The rows are grouped in 2 different ways at once. Each group adds its own fixed numbers to the row, and there is some noise. The rows also spread widely along 7 directions, which tell nothing about the answers.
In the rows, zero is written as 128.
Some rows, each with its group in each grouping after it:
[117 162 160 143 107 126 133  94  54 117 121  84 147 167 164 113 180 110
 111 128 120 144 147 172  92 155 113 138 121 121]  roran Q_255
[157 117 151 140 139 119 144  96 121 145  98  76 149 132 155  79 146 139
 101 124 118 164  70 155 124 140 127 130 121 136]  gaf Q_998
[142 115 203 133 103  70 144  64 165 142 101  74 136 143 149 104 138 123
 112  93  95 115  62 143  95 132 142 113 208 122]  legit Q_998
[116 112 141 145 120 133 139 114  98 140 130  96 161 184 157  87 193 146
 115 147 126 107  93 125 118 105 182 122 112 139]  legit Q_989
[143 125 156 106 106 139 139  72 125 144 122  71 143 123 138  72 164 107
 138 129 123 171  82 141 124 105 108 122 161 142]  guba Q_255
[105 125 158 132 142 156 174  99 120 138 139  66 157  74  93  90 126 133
  48 114 125 166  94 186 129 146 123 140 186 158]  roran Q_989
[126 145 124 128 109 159 154  92 117 145 106  86 177 141 127  85 138 149
 131 159 151 108  82 107 128 105 193 107 110 107]  Redi Q_989
[148 120 158 114 100 122 159  66 166 148  66  72 165 131 119  85 159 106
 138 128 117 118  56 135  97 106 174 121 174 124]  dof Q_998
[129 159 148 110 131 158 152  64 112 143 105  78 151  71 118  88 116 127
 104 112 137 171  79 179 115 143 103 133 159 141]  guba Q_998
[144 105 175 111 117 125 151  93 132 146 128  76 157 132 168  41 207 110
 109 116 122 168  73 155 127  93 131 143 177 198]  Redi Q_998
[127 119 151 120 114 131 154  88 152 145 109  72 157 116 110  82 169 120
 113 111 121 141  74 153 114 108 143 130 177 152]  dof Q_989
[145 111 174 137 124  96 162  82 149 147  72  73 168  91 119  96 162 122
  44  91  94 146  62 180  97 146 138 154 172 178]  gaf Q_998
[131 124 153 113 114 169 152 103 117 154 123  97 165 167 157  45 201 100
 142 155 142 131  97 144 107 104 165 149 164 146]  dof Q_998
[120 132 194 130 117  95 139 100  94 130 150  83 149 128 160  78 194 104
  74  79 101 185 127 206 114 149  88 156 196 188]  Redi Q_255
[154 133 155 123 114 107 141  88 135 152 119  76 124 164 167  74 152 118
 158 122 116 156  78 139 117 126 123 106 159 115]  dof Q_998
[117 141 153 144  98 177 169  73 110 125  63  80 219 119  92 120 169 102
  67 150 136  86  97 146  75 135 218 157 139 118]  roran Q_255
[127 108 135 155 125 130 155 114 118 149 136  68 142 175 141  93 150 153
 105 149 118 129  81 112 123 129 169  99 119 115]  roran Q_989
[116 122 174 143 128 103 144  91 139 137 137  77 139 105 121 100 118 148
  84  90 105 156  80 175 130 140 118 115 189 146]  legit Q_989
[116 124 155 133 124 118 143 118  74 134 167  79 128 159 165  78 206 132
  96 118 114 166 122 174 122 125  99 135 146 180]  roran Q_989
[144 116 162 121 116 138 155  83 145 163 136  86 142 167 154  57 150 127
 147 159 127 108  75 104 108 112 162 119 175 115]  guba Q_998
[132 154 177 121  79 103 135  68 102 122 108  76 139 172 158 112 171  96
 152 130 116 114 121 136  82 132 122 124 165  97]  roran Q_255

New rows. What belongs after each?
[122 145 166 117 104 125 144  80 110 129 141  74 129 140 138 101 151 126
 142 126 125 133 111 144 110 128 108 117 171 118]  roran Q_989
[153 122 170 122  95 122 144  61 165 141  80  72 164 112 115  86 144 110
 129 127 120 131  72 130 116 112 134 128 178 109]  gaf Q_255
[113 134 170 109  83 113 143  88 128 141 111  90 155 162 138  92 220  97
 137 113 115  92 114 157  79 100 140 151 189 157]  dof Q_989
[117 142 160 122 111 107 140 101 117 144 135  84 133 155 146  91 185 117
 136 104 115 137 117 162 108 126 111 128 177 144]  dof Q_989
[141 127 174 168 133  43 138 113 128 153 126  72 114 206 177 114 136 136
 109 104  84 138  96 151  97 179 136  99 150 105]  dof Q_998
[142 148 155 108  99 118 138  73 111 129 136  71 118 136 150  95 148 131
 167 120 122 149  97 136 121 115  92 109 150 116]  roran Q_989
[138 114 174 127  95 132 151  75 129 136 113  68 161 153 140  80 182  98
 117 139 113 130  90 135 105 112 149 132 177 131]  roran Q_255
[149 143 160 111 107 161 162  58 170 150  92  82 163 107 123  64  85 135
 153 156 147 114  53 101 131 101 177 102 179  81]  Redi Q_998
[111 139 173 104  88 112 162  67 147 143 108  86 168 122 111 107 196 107
 113 115 115  66  95 135  69 106 150 148 203 166]  guba Q_989
[124 152 162 126 100  89 127  94 107 134 121  95 131 185 166 113 179 127
 151 133 122  86 130 129  92 133 119 130 147 102]  gaf Q_989
[107 120 176 131 126 126 138 120 111 147 181  98 126 169 167  64 181 134
 123 124 122 132 109 146 129 112 122 132 191 153]  legit Q_989
[137 136 167  91  81 143 149  41 144 134  87  79 169 107 124  76 200  80
 143 119 126 118  83 139  93  82 125 148 192 162]  guba Q_255
[111 161 157 136 118  87 138 106  82 130 129  80 146 142 155 123 168 145
  87  94 110 142 122 178 106 158 113 122 130 153]  Redi Q_989
[112 136 142 152 132 145 136 122  79 141 113  89 177 172 150  94 195 109
  83 135 121 151 128 175  99 150 162 147 114 140]  dof Q_255
[136 125 163 142 112 145 150  87 113 132 126  70 154 151 133  84 147 113
 117 142 124 145 100 140 114 134 144 121 161 105]  roran Q_255
[146 124 172 126 106 118 142  66 122 125 107  59 151 112 133  96 162 101
 114 106 108 169  85 165 112 121 114 127 167 142]  roran Q_255
[126 165 141 118 112 130 138  81  82 121 116  72 137 116 144 112 157 129
 137 115 130 160 106 174 113 131  90 117 116 134]  roran Q_989
[138 123 141 121 105 123 147  85 133 142  93  82 168 133 128  91 190 128
 120 131 127 103  80 127 105  99 151 139 137 147]  gaf Q_989
[139 122 174 120  83 118 154  65 135 131  65  74 200 126 132  91 210  94
 104 111 113 110  82 149  91  98 174 146 159 171]  Redi Q_255
[ 80 145 177 154 134 141 147 120  95 144 184 113 141 161 144  86 149 144
  89 132 132 107 141 160 113 153 142 145 201 117]  legit Q_989
[126 128 184 116 105 131 142  80 144 143 122  76 149 113 126  63 163  93
 121 104 114 164 101 175 114 121 106 146 226 138]  dof Q_255
[131 106 204 127 114 127 170  85 158 144 130  78 147 135 136  61 171 101
  91 121 107 117  85 149  99 121 151 144 240 150]  roran Q_998
[126 174 130 105 100 178 144  66  84 138  84 101 174 148 151  96 168 112
 160 167 161  99 103 130  83 118 159 139 108 108]  guba Q_998
[141 134 176 154 114  72 138  82 132 139  93  77 136 162 156 119 125 144
 106 107 101 120  67 141  96 155 155 103 148 107]  legit Q_998
[116 120 166 154 109  81 159 103 112 136 108  69 158 168 131 131 193 128
  68 116  97  88 101 148  78 147 169 132 149 154]  roran Q_989
[161 116 148 117  90 147 154  65 134 138  72  70 168 164 153  79 180 108
 158 162 132 104  54 104  94  87 191 115 118 119]  roran Q_998
[121 118 173 132 126 164 145  82 130 132 131  83 159  80 119  60 128 120
  94 112 132 192  80 179 141 116 117 137 197 145]  legit Q_255
[108 151 147 134 128 133 149 104 105 141 139  84 155 121 129  92 131 148
  98 125 136 144 106 151 136 142 132 119 148 129]  Redi Q_989
[140 137 173 103  94 108 149  56 142 131 121  62 129  98 123  98 140 118
 141 100 110 150  78 152 117 110  89 114 196 138]  roran Q_989
[152  94 172 133 103 129 177  63 173 147  71  58 172 125 115  87 146 117
  99 136 108 104  37 112  94 105 201 119 176 132]  roran Q_998
[120 104 184 134 121 147 174  90 129 145 120  82 172 134 130  73 178 103
  67 132 116 111  92 161  86 132 175 158 203 159]  roran Q_998
[128 136 166 131 106 136 133  82 106 129 122  86 151 128 149  83 149 120
 129 121 132 165  95 163 130 118 113 129 162 116]  legit Q_255
[112 142 165 132 112 138 157  86 121 133 137  78 146 124 119 104 139 128
 109 128 123 119 113 150 108 141 131 132 185 122]  roran Q_989
[156 108 156 131 113 136 163  76 131 135  81  63 162 129 133  85 157 121
 107 140 116 145  45 137 104 112 174 120 130 149]  roran Q_998
[129 123 162 111  97  99 145  90 132 142 124  80 153 142 148  80 198 121
 120 109 111 131  82 140 119  97 132 124 167 173]  Redi Q_989
[130 129 140 164 168 139 154 124 123 157 135  78 139 128 133  80  91 151
  81 133 126 188  84 163 136 179 145 106 150 105]  dof Q_998
[112 136 155 142 136 128 126 118 100 142 188  98 110 170 169  71 127 156
 143 136 132 157 114 137 147 134 108 107 160 102]  legit Q_989
[123 132 181 111  96 133 173  47 171 134  95  59 159  69  76 103 116 118
 109 109 119 109  70 146 104 111 137 127 223 124]  roran Q_989
[162 104 179 122 102 114 139  69 175 145 105  69 141 125 130  66 152 113
 139 122 110 150  66 126 134 101 116 121 188 118]  gaf Q_255
[136 128 170 119  98 144 157  80 126 143  96  92 188 158 148  67 188 112
 128 149 137  87  85 115  94  95 198 142 159 134]  Redi Q_998
[104 153 142 142 126 166 158 107 132 160 132  95 152 153 116  86 111 143
 130 159 141 101 112 129 121 137 171 119 174  73]  dof Q_989
[145 109 190 127 101 110 141  72 143 132 135  65 135 147 146  73 168 100
 127 121 103 149  86 137 115 111 116 123 201 128]  roran Q_255
